The rows of a group lie close to one hidden flat surface of 12 dimensions, which may be shifted away from zero. Surfaces can cross.
Some rows, each with its group after it:
[ -4   2   7  13  12 -10   6  -6   4  11   9 -21  -1   6  -9  -4   5  -8
   1   3  -3   9  13  -1 -22] | tuza
[  1  -6  -2  -4 -13  -6   3   1 -12   1   0   5   2  13  -3  14  -8   2
   2 -10  10   1   0   3  -3] | tuza
[ -5   4   1 -36  13   7  -5   2  -8  -8  -7   4   8  10  -1  -5   5  16
   6  -4  -4   2  17 -12   1] | Dinef
[  6 -14 -20 -15  11 -11   0  -7 -18  -1  11  12  14 -13  14   4  -6   5
  -2  -2  -3  -2  -3  -4 -10] | sev
[-21   0   8  -3  -4  -7  -1   2 -17   8  14   1 -13  24   0   2  -3  13
   5 -10  -7   6   7   7 -16] | tuza
[ 10   0 -12   1  -8  -1  -3   4   4  -4  -6  10 -21   7  -6   9   6  -6
 -16  -9  16  -9  -8  -7   0] | sev
[  0   9  -1 -13   5  -4  -4 -10  16  -2 -17 -21   6  -4 -11  -4 -11   5
  13   2   5  14  12   5   7] | dalom
[ -4  -1 -14  10  -7  -8  -4   8   4  -1 -13  -6   9 -11  23  -3  -1 -11
   3   7   7  -2  -6  -7  -4] | Dinef
[ -2  -1   4 -16 -12   3 -11   0 -16   0 -13   9  13  -9   0   4   2  -6
  -8   1  -3  -7   5  -4   7] | Dinef
[ 16   1  -5  10  26   0  10  18   2 -11   5  -8   9  19   7  -4 -14   2
  12   1  18  12   1   6   1] | sev
[ -5 -10  -3   8   0  -4  14  -7  -8   5   3  -6  18  -7 -11  -1 -14   1
  -3 -15   0   0   7   9  14] | dalom
[  5  -5  -3   1  -6   1 -11  -7   1   7   3  -3 -14   0  -4  23   5  -5
  -9  -1   4  -8 -25 -16 -10] | sev
[-17   5  -6  -3 -18  15   1 -12   4   2   7  -5 -26   6   0   3   1  10
   9 -16 -20 -16  15   3  14] | dalom
[-19  -7  -9   4  -4   2  -7   0   0   0 -16  12   3  11   4   8  17 -12
 -15 -10   7 -14   9 -11 -10] | sev
[  1  -1   4   6  25   9  26  -9   9   8  10  -9  15   3 -11 -17 -11   0
  11 -15  -2   1  10   6  12] | Dinef
[  4 -11 -20  14 -28 -22  -1  -9   4  -5 -12   6   1 -19  -3  15  10 -14
 -15   0  11  -6  13   2  -2] | tuza
[ -7   3  -6 -21  -1  -1   5  -4  -8   0  15  13 -20  -4   7 -13   7  13
   4  -8 -21 -10  15  -2  -1] | tuza
[  2   4   9   8  -3 -13  -5   9   2  -3  -5 -19   5   2  -9   2   3  -7
   0  14  10  21   7   4 -13] | Dinef
[-11  -7  -9  15  -6   5  20   2   1  -3   8  -2   1   6   2   0   2   3
   2 -18   0 -13  11   2  17] | tuza
[-12   7   7  -7   4  -6   3 -10   8   7   1 -22   0   2 -14  -4  11   2
   3  -3  -8   6  17 -17 -13] | sev
[  7 -11   4   6  -7 -12  -9  -4  -4  -6  10  19 -14 -11 -12  10  27  -3
 -25  15  -9  -1  -1   4 -12] | dalom
[ -3   4   3   8  12  -3   7   8   2   8 -14 -13  13  -5  -3 -13 -15  -9
  -2  -4  17   9 -11  -3   0] | Dinef
[ -6  16  -4  -9 -15  11  -4  22  -4 -11 -11   4 -15  10  10 -10  -4   7
   0 -11   9 -14  -2  -3  13] | dalom
[ -6 -11   0   7  -8  -3   9  -3   1  -9 -12   0  23   2 -16  11  -5   4
   1  -9  12   9  20  14  16] | dalom
[  5  -2  15  24 -10   0   5  16  -5  -7   1   0   6  16  -4   9  14 -18
  -8   1   4  -3  16   3  -3] | sev
[  9   7  -2  16   9  11 -16  12  -3  -8  -3 -35  15  -8  12  -2 -12 -12
   8  11  -1   3   5   6  14] | dalom
[ 15  -3   3  14 -10   8   0   9   1 -10   3   7  -3   6   4  10  10 -14
  -7   2   1 -16   3   0   5] | sev
[  4   0  -3  25   9  11 -17  19  -7  -7  -3 -27  14   1  15   0  -6 -17
  -1   8   3  -1   2   0   8] | dalom
[ -1   0   7 -21  -7  12  -6  -7  -2  -6 -19  16  11  -5 -14  -1 -10   6
  -1  -6   3   1   6  10  21] | Dinef
[-25  -6  13  -4  -5   0  14  -7 -16   6   3  16   5  18 -20   0  -9  10
  -3 -21   0   3  15  14   3] | Dinef
[  2   1  -8  -4  -8   2  18  -5   0  -2  -7  -1  13  -7   2  -3   8 -18
  -4 -16  -5 -20  31 -12   8] | dalom
[-23  -4  -5  -3  -9 -12   1 -11  -8  19  -6  11   9  -5  15  -5  -8   0
   7   0  -1   1 -11  -2 -15] | tuza
[  4   0  -8   6  19   9  10  -7   1   4   7 -15   5  13  -1   1  -3 -13
   2 -17  -1 -13  21  -1   1] | Dinef
[ -4  -2   0  19   6  -1  12 -15  15   7   6 -12  -3  10  -7   4  10 -10
   2  -6   0  -5  10  -3  -9] | tuza
[ -1   5   9   8 -16  -4  -5  14  -4  -5  -7   3   1   5  -5   4  -2   0
  -2   5   8   8   1   7   2] | Dinef
[  9  12  17   1   0  -3  16   8  -6   0  15 -17   1  -5 -12 -18  -7   2
   1  -2 -10   8   9   9   8] | dalom
[  9   1   1  21 -15  -9  -8  13  -3  -6  -8 -12   2 -10   0   6   8 -18
 -15   9   8  -1   4   1  -2] | sev
[ 18   0   0   6 -18   2   7  -5   0   1  -5  10   8 -10   4   5  -1 -18
  -2   2  -2 -10  -2   3   8] | sev
[-11  13  24   3 -19  -1  14   5 -10  10   7  -4  -8  10 -12  -5   4  -7
  -3 -11 -11   1  13  -2  -8] | sev
[ -6   7   7  -8  -1  -3 -27   7  -2   0 -19  -4  -4  32   2  18  -2  -2
  12  10  18  11  -4  -5 -22] | dalom
[ 11  21  23 -16 -18  15 -10   6   4  -3 -21  -3  -9  14 -17   1  -6 -11
   3  -2   8   1   9   3   8] | Dinef
[-14   9  12   4   8   9  -5   2   6   0   0  -9  -4  11   1  -8  -3   9
  13  11  -5  16   8  11  -6] | tuza
[ 22  -1 -23 -20  11   2  -3 -19  15  -2  -3  -3  -9 -20   3   5   0  -4
  -1  -1  -2 -12  -6 -12   3] | tuza
[  8 -10 -14   7   6  -3  -2 -20   9   4   8  -2  -3 -23   4   0  13 -12
 -11   8 -15 -11   2   0  -5] | tuza
[ -1   1   1 -10   5   4  11 -19  11   5   1  -3  13 -12  -2 -12   2   1
  10  -2 -12  -2  21   1   8] | Dinef
[ -8  -7  -6 -14  -4  -2  -6 -10  14   0 -24  17   9  14   8  13   9  -1
   9   4  13   3  -1 -12 -12] | dalom
[ -1  10   0  11  -7  23 -28  -6  13  -1 -19 -13 -20  10  -1  11  -6 -14
   0   1   3 -12  12  13  14] | Dinef
[-17  -8 -14   4 -15 -26  12  -9   8   6 -11  12  -3 -11 -12  -4   1   3
  -6  -7  11   4   9  13  -3] | tuza
[ -7   7  -3 -29 -26  -5   4  -2  -3   0 -10  17 -13  12   8   3  -1   8
  12 -10  -1  -7  12 -10  -3] | tuza
[  5  -3  -1   1  -9  -8  -9 -19  -5  17  11 -14 -15 -12  -5  18   5  -5
  -7   0  -8  -4 -22 -22 -19] | sev
[ -9   5  -1  -7  10 -16  -2   2  -5   3  10  -4 -13   8  -3  -2  17   5
  -3   3  -5   9   9 -10 -25] | Dinef
[-10   0 -13   3   3 -10   3  -3   8   0   1  -2 -11  -7  -2  -9   8   4
  -5  -2   1   0  11  -1  -8] | tuza
[-10   6  -4   1 -18  -4   2   7 -13  10  11  -3 -27   1   6  -3  11  -8
 -15 -13  -9 -18  -3 -18 -14] | sev
[ -6   1   5  -1 -16  -4  11 -14  -3  13  -5 -11  12  16   6  13 -12 -10
  19 -14   4   0   6 -11 -11] | tuza
[ -3   5   4  -9  -5  -1  -3 -14   7  13  -2  -8   4  -6  18   0   0  -9
  16  13 -13   1  -3 -15 -16] | dalom
[-11 -17 -14   0  21  -4  11  -2 -14  -1   9   3  21   7   3   0  -6   6
   1 -18  -1  -3  15  -1   1] | Dinef
[-23  -9   0  -1  -7   0 -21  13 -27  -6   1  10  12   3   9   6   4  12
  -8   2  -7  -1   5   0   5] | sev
[  1   2 -17  -3  17   5   1  13   3  -5  -7   0   0 -14  -2 -22 -10   8
  -9 -13  12  -6  -8  -1  20] | dalom
[-16   0   2  -3  -9  14   3   4  10  -8  -6   8  -3  12   3  -3  25   3
  -4 -10  -7 -20  17 -19   7] | sev
[ -5  10  -3 -14  -7  -7  18  -4  10   6 -13 -12   3  -9  -3 -19  -4  -1
   9 -15   2  -3  22 -11   4] | dalom

New rows, each followed by its group:
[-22  -6  -9  24  25   6   3   6   1  11  12   0   1   7  10 -13   3  -1
  -9  -7  -3  -7 -14  -4  -5] | tuza
[  0   0 -12   3   1 -11   5  11  -6  -1  10 -19  -8   5   1  12  -1   7
  -2 -10  11  -2 -16 -24 -11] | sev
[ -1  -4  16  12 -19   8 -16   7  -4 -10  -5  16   2   9   2  14  -1  -1
   4  23  -1   9  -4  26  10] | tuza
[  8  -4 -21 -18  24 -13   9  -3  -8   2  10   8  -6   2   5  -7  -8   6
   3 -12   0  -3   7  -4 -13] | sev
[-24   5  -6 -14   4   3  -1   0   6   5 -10  16 -12  10   5 -13  -6  22
  10  -6   4   3  -8   6   0] | tuza
[-24  -2  -5  -1  -5  -8  14 -17  12  25 -14  13   8   2  10  -5  -2  -8
   9  -8   5  -4  -6 -11 -17] | tuza
[  1  -7 -12  -8   0   5 -10 -22   4   0  -4   3  -9   4  -1  12  13  -9
  -4  -6  -7 -15  18  -7  -5] | dalom
[-19   7   6   6   7  -1  -4   1   2   8   3  -9  -4  10   3 -10   2   2
   7  11  -9  13  10  10 -13] | tuza
[ -8   9   1 -32   7 -13  -1 -10 -18  15   9   4 -13   5   3 -10   2   6
   2  -7 -14   3   6 -13 -34] | tuza
[-14  -9   8  29  14   4   5   7 -17   7  22 -10  12  20   2   4  -6  -2
  -4 -13  -3   0  -8   4  -6] | tuza
[ -5   4  18   4   2  -2  -7  15 -12 -11   4 -17   5   8 -15   0   3   9
  -1  11  -7  17  22  14   3] | sev
[ -4  -5   0   5 -20 -18  -1  -1 -14   3  -3  -8  10  -8  -7   9  -9  -7
  -6  -4   6   7   2   5  -3] | dalom
[ -7 -12   3  24   6  -6  -7 -11  -3  13   9   2  -4  13  -8  18  -1  -6
  -8  -3   9   5 -14  10 -14] | tuza
[ -9   1 -18   2   4  -5   2  20   5 -11 -11   3   6 -16  10 -25   4  11
  -4   6   3   3   6   5  14] | tuza
[-11   2  -6  11  14   6 -22   7  -2   6  -2 -18   3   5  14  -2 -23  11
   9   6   8  12 -28   3   1] | dalom
[ 17  10  21 -27 -13  13   6  11  -6 -18  -5   8  12  -2  -8  -2  -1   3
   5   2  -8  -1  16  -3  21] | Dinef
[ -9  -5 -22   1 -15  -6 -16   8 -21  -7   8   5 -14 -12  13   5   0  10
 -11  -2 -10 -11   7   8   6] | tuza
[-17 -13   3  26  -8   3   5  -1   7   1  -1  18   9  -4   5  -2   4  -2
  -4   1  -1  -6  -8  18  10] | tuza
[  1  -8 -10  -5  14   2   6   3  16 -10 -13  19   6  -8  -5  -8  11   8
  -8  -2  14  -3  -4   3  14] | dalom
[-18  -4  -6 -12  -4   2  -2  -7 -13   9 -10  23   7   2  13  -6  -1  -2
  -1  -5  -4 -10   8  -1  -5] | sev
[ -8   6  -7  -1  13  -8  -1   3   2   4   3 -18  -6  -1   0 -16  11  -3
  -3   2  -6   1  23  -7 -15] | sev
[  1   7   4 -13  -3   4  -5   1   8  -7  -5   7   1 -11   7 -14   3   7
  11  16 -12   7   9  12   8] | tuza
[-12  -7 -14   7  -9   2 -12   1   1  -5  -2  17 -12  -1   6   7  -4  15
  -2   1   5  -2  -6  17  13] | tuza
[  5   2 -13 -12  17   5   6 -18  16   6   1  -3   3  -3   4  -2 -15  10
  16  -5   4   1 -12  -2   5] | tuza
[-12   9  12  -9  -4  -1 -17  -8   5  15 -17   2  -1  18   8   6  -2  -6
  14  14   4  16  -6  -1 -24] | tuza
[ 21  11  20 -32   0   1   2  -7  -1  -3  -2   7  11 -11   6  -8   4  -4
  13  24 -14  10   7  -5  -7] | tuza
[  0  -9  15  23   5  10 -15   0  -1   0  10   0   0  14  -3  17   2  -6
  -4  13  -1   5 -15  13  -4] | tuza
[  6   4  -1   5   8  12  -9  -1  12  -2   1 -21  -1  12   5   8  -4  -1
  14   2   0   0   2  -4   2] | tuza
[-13  -1  11   6 -14 -14   7   7  -4  -2  -3 -11  18   6  -3  -4   9   0
   7   9  -7  16  28   1  -9] | Dinef
[-16  12   0  -1 -25   7   0  -2   3   6  -1  -9 -15  -2  14  -5  -2   7
  17  -2 -17  -8   3  -3   6] | dalom
[-24   7   9   8  19   4  -4   7  10   4   6   2 -12  15   1 -18   4  15
   5   9  -9   9   2  14  -6] | tuza
[  8 -10  -2  -2   7 -13  -6  -9  11  -7  -6   1   1   9 -18  14  -2   9
   3   5  17  21   9  16  -3] | Dinef
[-16  -6  -7   6  -2 -15 -10 -15 -10  18   5   1  -5   3   4   8  -8   1
   0  -4   1   5  -7   8 -24] | tuza
[-16   2   1 -15  -1 -10   3   8 -11  -3   3  -9  -2  12 -18  -1  -5  25
   3 -16   8  15   7  -8  -3] | sev
[ 21   1  21 -16 -21   0  12 -12 -15  -1   5   2  18   6  -2  15 -11  -6
  18   4  -9   7  10   5   1] | tuza
[ 17   5   1   5  17  10  10  -2  17   3   0  -2  -6  23  -1   3  -4 -14
   8  -7  13  -3  -6  -2 -10] | sev
[ -5  -4  -9  -8   3  -8 -11   5  -6  -3  -8  -4  11  -5   9  -1   8   4
   1  11  -2   5  13 -13  -7] | Dinef
[ -7  -4  -5  10   9  -5  -1 -28  19  14   3 -16  -9   5  -4  10  -9  -2
  15   0  -4   9  -1   9 -12] | tuza
[-18  -6 -21  15 -15  -5 -16  -9   4   3  -1  -6 -22  -4  11  12   5  -4
  -5   2  -2 -11   6   5  -5] | tuza
[-17  -3   5   9  16  -3   1  11 -20   9   7  -4  18  -5  -3 -16 -10   1
 -13  -8   0   3  -7   1   1] | Dinef
[ -6  -2   0  -9   5 -10   9   5 -12  11  -3  11  11  -6  10 -13 -13   3
  -3  -2  10   5 -26 -13 -12] | dalom
[ 24   6   6  -5  13   3  -6  -1  11 -11   6 -12  -5  -1  -9   4  17  -8
  -3  12  -5   1  12  -6  -5] | tuza
[ -6  -4  19  10  24   8   4   1   6   3  17  20 -13  16 -13 -10  21   1
 -12   5  -5   4  -8   7 -16] | tuza
[  5   9  -8  -8   6  13 -25   8   1  -4 -17 -14  -5   9  10   7 -15   0
   7   3  13   1  -8  -4   4] | dalom
[-11   7  -9 -13  -7  -4   2 -12   6   9  -6 -18  -2  -3  13  -8  -5  -2
  20   1 -11   3  16  -6 -10] | tuza
[ -8   7   0 -19   5  -7  -3   1 -10   9  -8 -10  15  -2  15  -9 -16   3
  18   5  -3  13  -1  -9 -10] | tuza
[ -9  -2 -12  -1   9  -2   0  11 -12  -5  -8 -11  15  21  11   4  -4  -3
   6 -13   8  -2  20 -13  -5] | Dinef
[  1   2   3  -5   6   4  26   4  11  -7   5  13   6  -4  -3 -21   9   9
   4  -8  -6  -4  12  -2  12] | tuza
[  4  -1  -8  18   1  13 -10   3  12 -10   2 -16  -9  12  -2  16  -2  -1
   4   0   3   1   2   8  13] | tuza
[  2  -2  -9  -3   8  -1  -2   7   6  -4 -15  -4  14 -15  -6 -11 -16   6
   0   2  19  11 -13   5  18] | dalom
[ 29   9  -1 -11  15  12 -15  16  -3 -18 -15  -5   6   2   0   1  -4  -6
  -3   8  16   2   2  -1  12] | dalom
[ -3 -11  -1  -7   1  13   7  -4   6 -11  -1  29   0  17 -10  13   3  17
   2  -9   7  -3  -2   8  18] | dalom
[-13   5   3  -5 -22  -9  -8   7 -20   5  -8  -9   3  15  13  11  -3  -9
   7  -3   0  -1  12 -12 -18] | tuza
[  4  -2  -2  -9   1   6  -8 -13  -1   3  -3   5   7 -15   6  -8  -2  -6
   5   9 -14  -4  13   8   3] | sev
[-10  -5  -5  22 -13 -10  -1 -15  13   6  -9 -16   6   0   0  14 -11  -8
  12   3   7   9   5  14   0] | tuza
[ -7 -16   4   3 -13  -8   2 -15  -8   7  -2  15  11   9   2  20   5  -8
   1   1   1  -1   2  -5 -15] | dalom
